There are 4 nested groupings, the coarsest first. Each group lies inside one group of the grouping before and may be the whole of it. The rows also spread widely along 16 directions, which tell nothing about the answers.
(in the rows, 128 means zero)
Some rows, each with its group in each grouping after it:
[120  97 128 102 108 222 102 139 111 159 124 136 110 124 161 144 170 139
 172 132 143 120 151 124 126 107 176 163 106 160 117 151 141 129 109 115
  75 136 135 167 191] => z688 z928 pivek vini
[153 163 143 133 129 158 135 125 159 154 104 166  98 133 170 149 132 153
 149 150 128 146 124 121 124 157 141 152 108 112 119 105 110 164  86 104
 133 152 125  89 177] => z487 z404 Bafab mit
[152  71  95  84 119 125 120  86  72 118  62 106 116 130 125 144 163  94
 163 127 110 145 123 146 115  97 116 129 137  95 106 137 108 129 123  93
 106 148 130 166 143] => z688 z928 gam boz
[119  89  96 108 114 166 140  82 124 170  75 114 114  88  57 138 142 148
 116 123 132 195 151 168 119 129 159 176 147 126 124 137 116 145  98  96
 130 101 158 132 177] => z688 z104 Suziv Madu
[122 170 165 128  76 160 128  93 130 107  85 138 108 112 120 125 110 131
 141 135 119 135 145 123 118 143 146 122 118 142 140 109 102 149  95 159
 120 126 139 118 141] => z688 z928 visad dif
[117 144  69 124 128 183 136 102 145 147  89 117 120 139  91 159 153 183
 167 142 149 157 163  95 153 136 134 199 127 168 136 111 159 112  89  80
 156 113 156 108  93] => z688 z293 Nen gizag
[ 98  61 131  98 127 100 125 180 112 100 122 162 149 125 116 115 131  58
 156 134 117  98 150 140 117 110 144 120 158  90 173 119 106  73  94 163
 125  93 145 139 159] => z487 z897 godoz duro
[ 87  98  83 189  84 112 106 149  87 150  74 108 100 131  59 170 104 108
  81 165 111 169 126 161 151 128 104 168 142 101 167 102  94 117 152 138
 140 104 167 119 153] => z487 z274 kip mul
[159  79 116 129 140 119 147 122 115 184 122 164  88 107 129 129 144 120
 128 159  90 174 106 192  72 143 152 116 169 102 132 129  71 181 109 108
 136 141 128 118 186] => z688 z928 gam vavi
[144 115 153 151 155 102 161 112 163 140 127 118 120 115 115 132 142 109
  97  98 107 164  92 131 126 103 125 122 157  91 156 158  79 117 136 172
  99 104 171  85 140] => z487 z855 vege mumef
[132 122  91  92 100 119 102 111 113 113  95 131 134 143 114 133 131 121
 122 131 147 109 133 114 136 113 138 128 134 129 108 137 132 138 160 127
 114 134 127 155 110] => z487 z274 rok zinus
[130 129 120  82 123 168 125 128 147  94 114 158 141 122 150 120 138 109
 176 111 143  85 154  91 125 119 139 136 136 141 137 123 136  88  96 138
 109 112 141 128 109] => z688 z608 tata kito
[116 128 167 119 124 126 119 137 151 111  85 133 148 129 117 138 122 110
 107  97 145 131 147 104 147 114 142 146 115 107 130 164 118 121 101 154
 102  97 162 128 184] => z487 z274 rok mima
[128 153  89  86 142 108 106 122 195 120 110 141  82 149 105 178 153 118
  64 124 167 165 123 127 176  77 175 171  84  36 118 154  83 113 143 123
 125 116 150  94 189] => z487 z855 vege Poko
[132 141  77 105 111 101 112 119 101 118 129 148 116 138 125 131 144 132
 149 173 127 122 106 153 117 111 134 127 140  98 139  90 102 139 140 106
 163 142 125 116  97] => z688 z293 sidad lud
[135 158 113 170 126 141 150 147 140 157  96 125 108 147 139 174 142 153
 109 160 132 197 129 108 147 130 133 181  97 118 169 127 112 134  69 112
 120  97 143  92 188] => z688 z928 visad bobot
[151 173 122 128 129 113 139 127 110 125 127 132 149 134 155 134 139 161
 166 171 127 126  91 121 113 129 118 141 120 119 153  99 120 146 116  96
 164 138 121  75 108] => z487 z404 zatop Vepi
[144 109 100  95 123  69 130 106 113 109 154 148 152 131 126  97 147 104
 135 128 139 105  99 138 111 108 124  74 173 100 113 100 106 139 163 146
 116 140 115 139  69] => z688 z608 Dez veb
[143 122 103 120 137 131 140 170 136 149 145 157 159 127 144 143 129 137
 144 145 141  98 111 105 111 151 132 156 118 120 144 108 135  96 125  92
 129 122  97  58 137] => z487 z404 Bafab zak
[135 119 160 113 147 133 118  76 127 157 117 123 159 121 121 123 163 177
 152 101 147 143 108 140 122 118 141 128 139 122  62 149 135 197 126  92
 130 155 150 141 136] => z688 z293 sidad soke
[ 92 116  95 124 134 157 103 132 170 185 146 133 134 142  66 158 148 188
  94 110 180 137 141 118 157 125 180 176 126 153  88 155 152 152 167 109
 122 126 149 122 129] => z688 z104 zedo Topoz
[125  88 129 153 125 173 118 201 125 173 122 168 146 111 145 149 112 119
 118 140 133 116 126 126 104 150 148 168 124 131 152 153 127 120 107 107
 109  99 128  90 215] => z688 z608 tata pivi
[122  95 112 118 138 146 115 116 131 134 113 125 134 130 122 142 155 122
 155 108 135 114 114 122 145 109 111 153 142 100 105 121 129 107 141 110
 111 140 157 128 112] => z487 z897 godoz vulo
[109 103  96 109  93 141 131  88 133 142  77 117 105 114  54 142 119 134
 118 125 133 158 158 138 130 150 161 150 140 136 114 119 124 134 134 127
 128 120 128 130 132] => z487 z897 bis Gof
[125  93 148  80 133 148 120 135 145 129 105 152 140  96 102 130 129 106
 123 103 128 102 133 138  98 111 173 143 136 111 130 181 109 113 129 121
 123 106 148 100 171] => z688 z104 nakib ripeg
[108  90 107 138 129 177 125 113 141 169  68  98  93 164 100 193 158 158
 169 108 133 148 151  82 164 155 129 184 109 153  89 120 157 130 130  89
 101 178 130 132 118] => z487 z404 zatop vok
[130 125 144 148 118 153 114 106 156 149  95 169 108 125 133 113 112 131
 130 124 119 134 140 143 126 145 126 128 175 143 102 135 117 188 113 149
 127 134 183 153 141] => z487 z897 bis komag
[118 140 117  94 128 153 118 112 173 117  89 137 134 148 106 142 135 148
 130 109 160 122 169  77 155 118 163 163 123 156 112 165 158 127 110 130
 124 107 157 139 121] => z487 z897 Gezu pora
[108 116 125 128 109 146 113  95 144 149 163 117 131  99  98 119 151 130
  97  94 166 147 105 153 152 108 142 126 132  89  89  98 102 131 169 152
  74 129 144 130 137] => z688 z608 Dez Tus
[126 125 109 136 133 130 146 144 124 181 162 151 113 147 143 129 172 167
 142 173 145 187 133 145 127 126 175 134 139 141 151  99 116 177  81 124
 125 126 128 149 167] => z688 z104 nakib bute
[133 146 127 125 134 136 116 119 133 132  71 166 138 159 137 139 127 165
 174 144 138 126 151 100 128 154 127 145 142 159 101 128 157 192  78  91
 169 147 150 146 116] => z688 z608 tata pivi
[122 112 116 154 119 116 137 127 111 141 106 127 147 156 120 128 132 140
 155 137 128 133 136 104 141 144 103 127 161 164 130 104 146 149 117 141
 119 136 143 153  91] => z487 z404 Bafab zak
[124 117  74 136  82 198 103  97 128 128  58 160 105 105  93 124  90 122
 142 136 113  95 155 126 115 152 105 155 184 186 119 127 140 138 141 121
 141 122 179 136  68] => z688 z608 Dez Tus
[119 142 123 100 133 111 129 123 113 137 135 147 163 102  98 117 144 158
 143 155 145 149 116 172 111 115 155 150 134  91 145 103 110 142  95  90
 183 104 146  87 156] => z688 z104 zedo Topoz
[135  84 147 101 157  92 159 113 122 141  73  94 135 144  94 160 163 127
 135 110 116 173 130 114 124 108 159 141 121 120 132 178 116 135 105 117
 120 125 132 127 163] => z487 z404 Bafab zak
[141 188 114 172 123 150 143 111 180 153 104 151 114 142 121 145 113 180
 108 137 135 148 124  89 137 156 114 156 145 164 136 122 130 164 116 125
 140 119 158  79  89] => z688 z104 nakib bute
[145 142  91 109 136 101 104 139 142 119 133 161 112 141 134 141 138 113
  99 152 128 115  96 146 120  85 137 133 140  88 139 156  84 136 158 128
 145 120 157 104 125] => z688 z928 gam boz
[106 122 157 100 119 159 128 116 140 118  89 130 169 105  84 126 117 145
 159 108 145 111 161 104 125 136 161 156 124 152 131 149 154 112  99 124
 139 101 148 106 144] => z487 z855 vege Poko
[148 151 115 155 139  81 129  83 144 152 105 138 153 127  96 129 117 169
  98 123 139 149  87 141 128 148  90 129 161  98  81 112 120 188 155  97
 163 141 151  89  95] => z487 z274 kip mul
[120 103 140  91 108 138 142 107 149 144 122 154 125 116  97 106 126 135
 128 121 139 136 160 130 101 152 197 109 151 162 114 143 126 162 114 160
 109 117 110 148 151] => z487 z897 godoz duro
[170 111 117 124 139 155 176  95 132 157  76 131 150 104 123 125 125 155
 167 120 109 143 132 104  86 174 116 151 164 170 132 134 146 135  84  84
 133 114 127  90 115] => z487 z274 rok mima
[105 111 173 138 129 130  98 122 150 118  85 141 174 150 112 133 118 130
 135  68 158  94 144  78 157 141 107 124 139 137  65 150 161 157 129 140
  99 145 158 156 117] => z688 z608 tata pivi
[153 109  90 176 109 123 145 156 133 159 109 169 118 164 173 135 107 117
 132 151 125 133 137  84 126 190  94 121 159 146 131  83 141 147 107 131
  91 139  96 126 124] => z487 z897 Gezu pora
[108 120 112 141 107 140  97  99 119 138  93 151 135  98  88 114 118 129
 119 130 136 146 127 181 140 119  96 152 171  90 110  98 109 160 116 117
 150 117 199 142 140] => z688 z104 Suziv Madu
[114  76 127 109 135 179 143 114 116 187 117 121 130  80  82 138 156 156
 163 131 127 171 136 177 111 139 168 178 133 122 127 111 119 126  90  82
 139 122 145 108 194] => z487 z404 Bafab zak
[137 112 103  60 150  70 143 101 137 138 137 123 125 180 123 135 195 147
 134 130 171 178 144 117 153  98 191 109 116 113  90 131 127 175 112 130
 106 152 100 189 146] => z487 z404 Bafab zak
[149 108 132 138 132 125 126 131 123 155 142 165 119 120 164 104 141 117
 129 145 115 139 109 165 106 114 135 107 176 119 132 131  94 173 122 153
 115 125 164 153 156] => z487 z274 kip mul
[131 172  80 162 120 106 146 105 128 147 148 130 195 156 105 101 132 202
 113 148 179 158 137  92 150 143 107 130 168 200 122 110 177 184 112 138
 130  89 145 152  61] => z688 z928 gam vavi
[131 144 124  81 118 130 129  67 143  95 119 119 110 109 105 107 151 117
 141 118 123 129 119 147 128  80 146 116 158 117 133 132  89 128 146 169
 129 124 176 138  83] => z487 z404 zatop Vepi

New rows. What belongs after each?
[134 101 120 140  98 164 120 118 110 135  71 142  86 128 136 153 127  99
 158 136  96 127 133 132 118 142 109 137 140 120 127 108 103 129 114 119
 108 155 142 133 139] => z688 z928 visad dif
[138 145 110  95 126 131 111  95 145 129 122 138 146 113 114 121 143 145
 113 117 161 130 116 141 139 105 137 146 135 101  97 134 119 144 141 113
 129 119 158 125 137] => z487 z274 rok mima
[109 131 117 146 108 176  83 113 133 153 136 128 115 113 119 145 143 145
 120 116 145 115  96 150 152  99 113 162 133  99 100 112 110 136 179 119
 106 150 175 118 121] => z688 z104 Suziv Madu
[136 125  83 141 127  71 143  88 124 125  79 108 104 143  72 153 130 126
 111 144 102 163 102 134 130 122 103 135 163  98 143 116  96 133 152 120
 162 129 150  97  73] => z487 z897 Gezu pora
[ 98 137  99 101 129  98  87 163 136 110 169 153 158 175 121 142 150 142
 139 134 178  74 123  94 159 103 151 125 120 120 109 114 146 126 168 133
 131 146 122 139  80] => z688 z608 tata pivi
[150  99 104  99 151 144 133 144 140 163 140 160 166  89 132 121 143 127
 118 127 152 135 110 162 115 120 139 166 136  78 119 134 119 116 109  84
 126  98 140  88 202] => z487 z404 Bafab mit
[105  98 148  83 116 118 106 126 119  97 107 153 158 119 100 111 129 102
 158 113 136  84 146 127 115 114 153 109 149 124 118 136 127 125 125 143
 135 126 147 146 114] => z688 z608 Dez veb
[ 96 161 166 141  96 158 109 123 143  98 111 143 132 115 123 124 113 121
 146 123 136 108 134 120 150 123 120 145 123 107 142  92 112 108 107 164
 125 113 168 108 132] => z487 z897 godoz duro
[130 144  60 121 128  94 154 112 156 119 103 118 141 156  72 149 137 145
  91 126 151 154 141  81 148 124 126 155 140 144 148 141 138 102 127 131
 127  82 134 101  79] => z688 z928 pivek vini
[157 119 135 100 143 182 125 106 154 138 101 135  94 106 165 150 162 108
 149 107 118 131 106 138 132  98 129 163 117  76 113 138  90 107 118 107
  95 143 160 101 177] => z487 z404 Bafab mit
[143  83  61 136 105 158 125 164  89 161 110 158 140 110 123 132 106 124
 157 171 103  87 122 134  81 160 114 155 175 171 162 121 139 110 145  91
 144 116 124 101 105] => z487 z274 rok mima
[144 144  97 138 123 173 116  88 149 134  25 147  69 146 111 175 116 148
 155 142  96 138 145 110 124 149 107 176 143 152 115 143 121 158 103  84
 168 152 177 110  99] => z688 z928 gam boz
[131 142  59 142 108 156  94 157 127 129 126 168 137 154 158 131 118 136
 144 164 143  77 127 105 144 124  99 159 157 159 134 117 156 126 151 118
 135 121 160 133  80] => z487 z897 bis komag
[137 118 121 107  86 124 128 109  87 122  83 124 176 111 108 112 103 133
 135 138 140 117 133 123 103 152 130 124 134 149 117 128 147 154 131 115
 125 120 100 125 137] => z487 z404 zatop Vepi
[125 107 122 124 135 103 115 135 162 132 143 158 154 142 126 107 131 111
  95 102 157 116 130 122 148 109 133 111 167 115 100 153 127 150 148 172
  93 108 162 160 130] => z487 z897 bis Gof
[132  80  96 151 148 118 110 134 135 142  60 146 103 154 118 165 133 100
 125 125 102 135 116 130 144 115  83 161 166  91 114 152 111 135 131 105
 137 137 185 132 128] => z487 z897 godoz duro
[110 136 151 117 131 120 112 142 168 140 133 167 109 134 117 138 130 135
 122 136 139 130 134 141 131 128 179 135 126  99 122 129 101 156 119 144
 144 132 148 112 169] => z487 z897 bis Gof
[150 104 108 123 102 130 130 142 118 118  55 163 114 125 139 132  94  81
 126 149 100 120 142 125 100 150 115 134 153 126 153 142 109 133 105 133
 127 115 133 119 160] => z487 z404 zatop Vepi
[119 117 144 113 140 134 134 125 147 166 118 167 152 128 109 114 142 168
 140 131 156 160 160 135 121 148 171 137 149 146 107 133 144 192  67 110
 143 118 146 150 175] => z688 z104 nakib bute
[160 159  75 145 138 167 123 138 155 139 129 164 137 126 173 136 132 140
 125 136 145 112 100 106 133 119  90 166 148 127 134 129 129 121 126 102
 121 108 164  88 106] => z688 z608 tata kito
[150 146 114  90 101 131 108 113 116 107 139 138 149 121 157  99 136 115
 115 134 148  96 104 133 119  86 142 110 139 132 122 158 117 149 171 159
  96 118 135 144 123] => z487 z404 zatop vok
[132  86 120 125 132 122 133 119  89 149  87 101 156 126 104 139 147 138
 138 135 121 153 119 132 116 109 136 152 145 140 137 168 137 141 123 102
 130 109 149 136 147] => z487 z897 Gezu pora
[146 119 125 137 130 137 138  87 131 175  96 101 107 132 116 146 158 159
  92 127 133 202 114 139 133 103 160 148 133 136 113 182 113 188 131 125
 101 119 155 148 176] => z487 z897 Gezu pora
[185 140  44 118 133  74 159  83 140 119  66 141 137 130 114 122 121 118
  67 140 129 182 115 130 118 119  93 138 171  97 136 153 106 149 111 106
 143  75 145 106 116] => z688 z293 sidad soke
[122  99  96 150 146 175 143 116 174 195 141 163  99 127 116 132 152 165
 147 120 137 162 147 133 136 159 134 157 179 150 111  93 131 156  97 118
 116 138 165 136 117] => z688 z104 Suziv Madu
[155 107  91 101 111 140 158  80 114 146  67 108  96 146 117 142 152 145
 142 144 115 173 144 107 110 130 163 134 141 177 129 160 132 163 116 122
 109 131 112 158 120] => z487 z897 godoz vulo
[146 171 114 119 125  93 109 158 143  99 100 168 149 145 145 144 109 112
  84 150 147 118 116 114 130 110 125 145 106  78 143 154 104 131 114 119
 144  93 138  83 172] => z688 z928 gam boz
[134 108  88 131 104 144 110 131 128 144  72 148 101 121 104 148 107 112
  90 148 115 131 124 143 115 125 135 158 147 126 136 168 109 141 150 122
 133 110 154 115 152] => z487 z897 godoz vulo
[106 102 114  89 138 124 132  80 160 127 117 112 115 143  80 134 169 136
 142  95 151 154 155 114 161 105 162 135 145 122 101 124 129 123 124 146
 109 131 155 164 102] => z487 z897 Gezu pora
[167 139  98 120 142 122 138  89 149 143  84 146  97 134 135 147 150 136
 113 133 123 170 110 137 122 120 118 146 137  91 109 142  97 162 108  94
 131 133 148 108 149] => z688 z928 pivek vini
[140 126  69  87 128 120 129 106 135 137 144 155 113 124 129 114 160 131
 132 152 150 155 132 161 132 106 153 134 151  96 124  92 106 136 115 121
 136 118 142 145 136] => z487 z274 kip mul
[172 155 104 145  96 144 134  92 103 126  97 135  92 118 181 119 137 113
 124 166 105 161  90 155 117 101 100 128 150 107 149 117  82 157 122 139
 108 119 153 131 142] => z487 z897 godoz duro
[145 168  91 150 110 111 158 124 154 135  89 161 111 129 112 131 100 141
 103 167 124 172 144 121 121 165 126 149 152 135 173 100 105 143  79 134
 159  87 142  89 136] => z487 z274 rok mima
[136 170 125 144 121 152 142 138 159 137 132 148 121 147 155 135 126 161
 147 148 131 117 130  83 127 146 148 143 131 176 154 126 137 136 118 145
 125 118 133  95 101] => z487 z897 bis komag
[155 130 159 108 166  73 161 108 146 162 136 158 163 138 128 106 150 177
 136 131 137 160 117 131  89 141 169  97 162 141 110 156 126 220  92 116
 153 134 123 125 136] => z688 z104 Suziv Madu
[147  78 111 128 116 169 121 101  99 170 101 143 126  77 127 125 139 118
 139 129 120 149 103 184 100 132 114 147 156  91  98 111 103 150 124  80
 116 137 147 119 175] => z688 z608 Dez veb
[175 100  78 168 119 140 152  76  88 143  19 116 120 121 124 136 117 122
 146 148  83 175 119 132 113 137  55 155 192 150 141 141 130 157 101  93
 140 115 180 135 106] => z487 z855 vege Poko
[114  72 106 134 144 120 120 163 139 156 157 159 167 127 116 115 136 111
 122 112 150 109 127 138 140 125 116 135 170 114 117 118 133 116 137 140
 103 114 157 139 137] => z487 z404 Bafab zak
[153 122  85 138 125 111 161 136 140 158 158 154 120 137 139 111 136 130
 115 157 126 149 120 129 112 139 141 111 174 155 157 114 109 146 129 164
 106 112 122 126 112] => z487 z404 Bafab mit
[104 116 150 168 141 139 109 167 124 190 180 156 176 112 125 113 136 174
 129 149 152 134 102 168 124 131 140 147 155 134 124 125 131 183 128 123
 145 121 171 118 169] => z487 z404 zatop Vepi
[128 135  95 110 127 148 132 100 153 124 119 124 125 117 113 134 149 129
 134 117 151 148 128 128 158 114 116 164 130  88 123  91 115 100 115 121
 117 117 156 108 125] => z487 z404 zatop Vepi
[116  90 123 129 133 149 121 135 124 145  99 146 142 106  98 130 122 126
 157 131 114 116 130 148 114 136 120 157 165 128 135 130 124 127 117 110
 155 123 173 111 130] => z487 z404 zatop Vepi
[117  86 153 102 136 125 138 109  82 142 142 137 209  91 111  67 160 145
 181 129 152 154 146 175 106 118 143 115 174 130 123 109 141 161  59 118
 141  94 157 171 166] => z688 z293 Nen gizag
[102 108 119 139 107 155 113 150 153 143 141 173 117 137 127 118 127 115
 125 129 149 121 160 119 142 134 151 124 158 151 128 115 125 141 115 173
  95 118 155 164 135] => z688 z608 Dez veb
[132 137 147 168 124 125 124 144 118 143  90 141 120 128 143 154 125 124
 120 145 115 158 102 137 124 130 111 145 126  96 146 129  93 157 102 118
 134 124 154  99 177] => z688 z608 tata kito
[124 149 149  90 130 155 142 109 157  98 116 111 149 124 131 128 152 132
 159  99 150 120 142  83 146 103 149 149 110 134 142 137 133  91 102 150
 101 107 147 112 120] => z487 z404 zatop Vepi
[121 113 131 125  91 183  88  97 129 133  62 141  82 106 115 148 115 107
 128 121 118 129 134 153 137 125 127 156 127  95 101 129 102 142 141 124
 111 149 167 133 176] => z487 z855 vege mumef
[133  92 137 123 136 102 135 115 114 130  91 114 109 121  93 144 141 104
 122 124  88 137  98 144  96  96 147 117 157 122 150 180  82 138 156 143
 132 127 160 113 113] => z688 z608 Dez Tus
[114 114 145 125 116 103  90 169 133 117 123 208 178 136 144  94  94 100
 137 133 152  74 148 135 132 154 108 107 163 104  98  99 137 161 106 146
 136 132 148 152 156] => z487 z404 Bafab mit
[147 130 126 147 107 112 145 102 109 133  94 130  93 134 140 132 135 118
 131 152  98 169 114 142 108 130 124 110 150 117 149 111  83 163 109 146
 120 134 132 128 134] => z688 z293 sidad soke
[160  46  74  98 124 102 120 141  72 159  84 108 159 162 141 161 151 112
 132 128 142 121 110 103 116 132 122 131 119 120  81 162 157 149 172  70
  79 165  65 153 154] => z487 z404 zatop Vepi
[119  67  82 101 119 142 103 129 105 134  72 127 108 130  90 159 139 102
 138 128 108 108 131 136 118 101 131 158 155 126 133 163 118 111 158 106
 129 133 159 139 113] => z688 z104 Suziv Madu
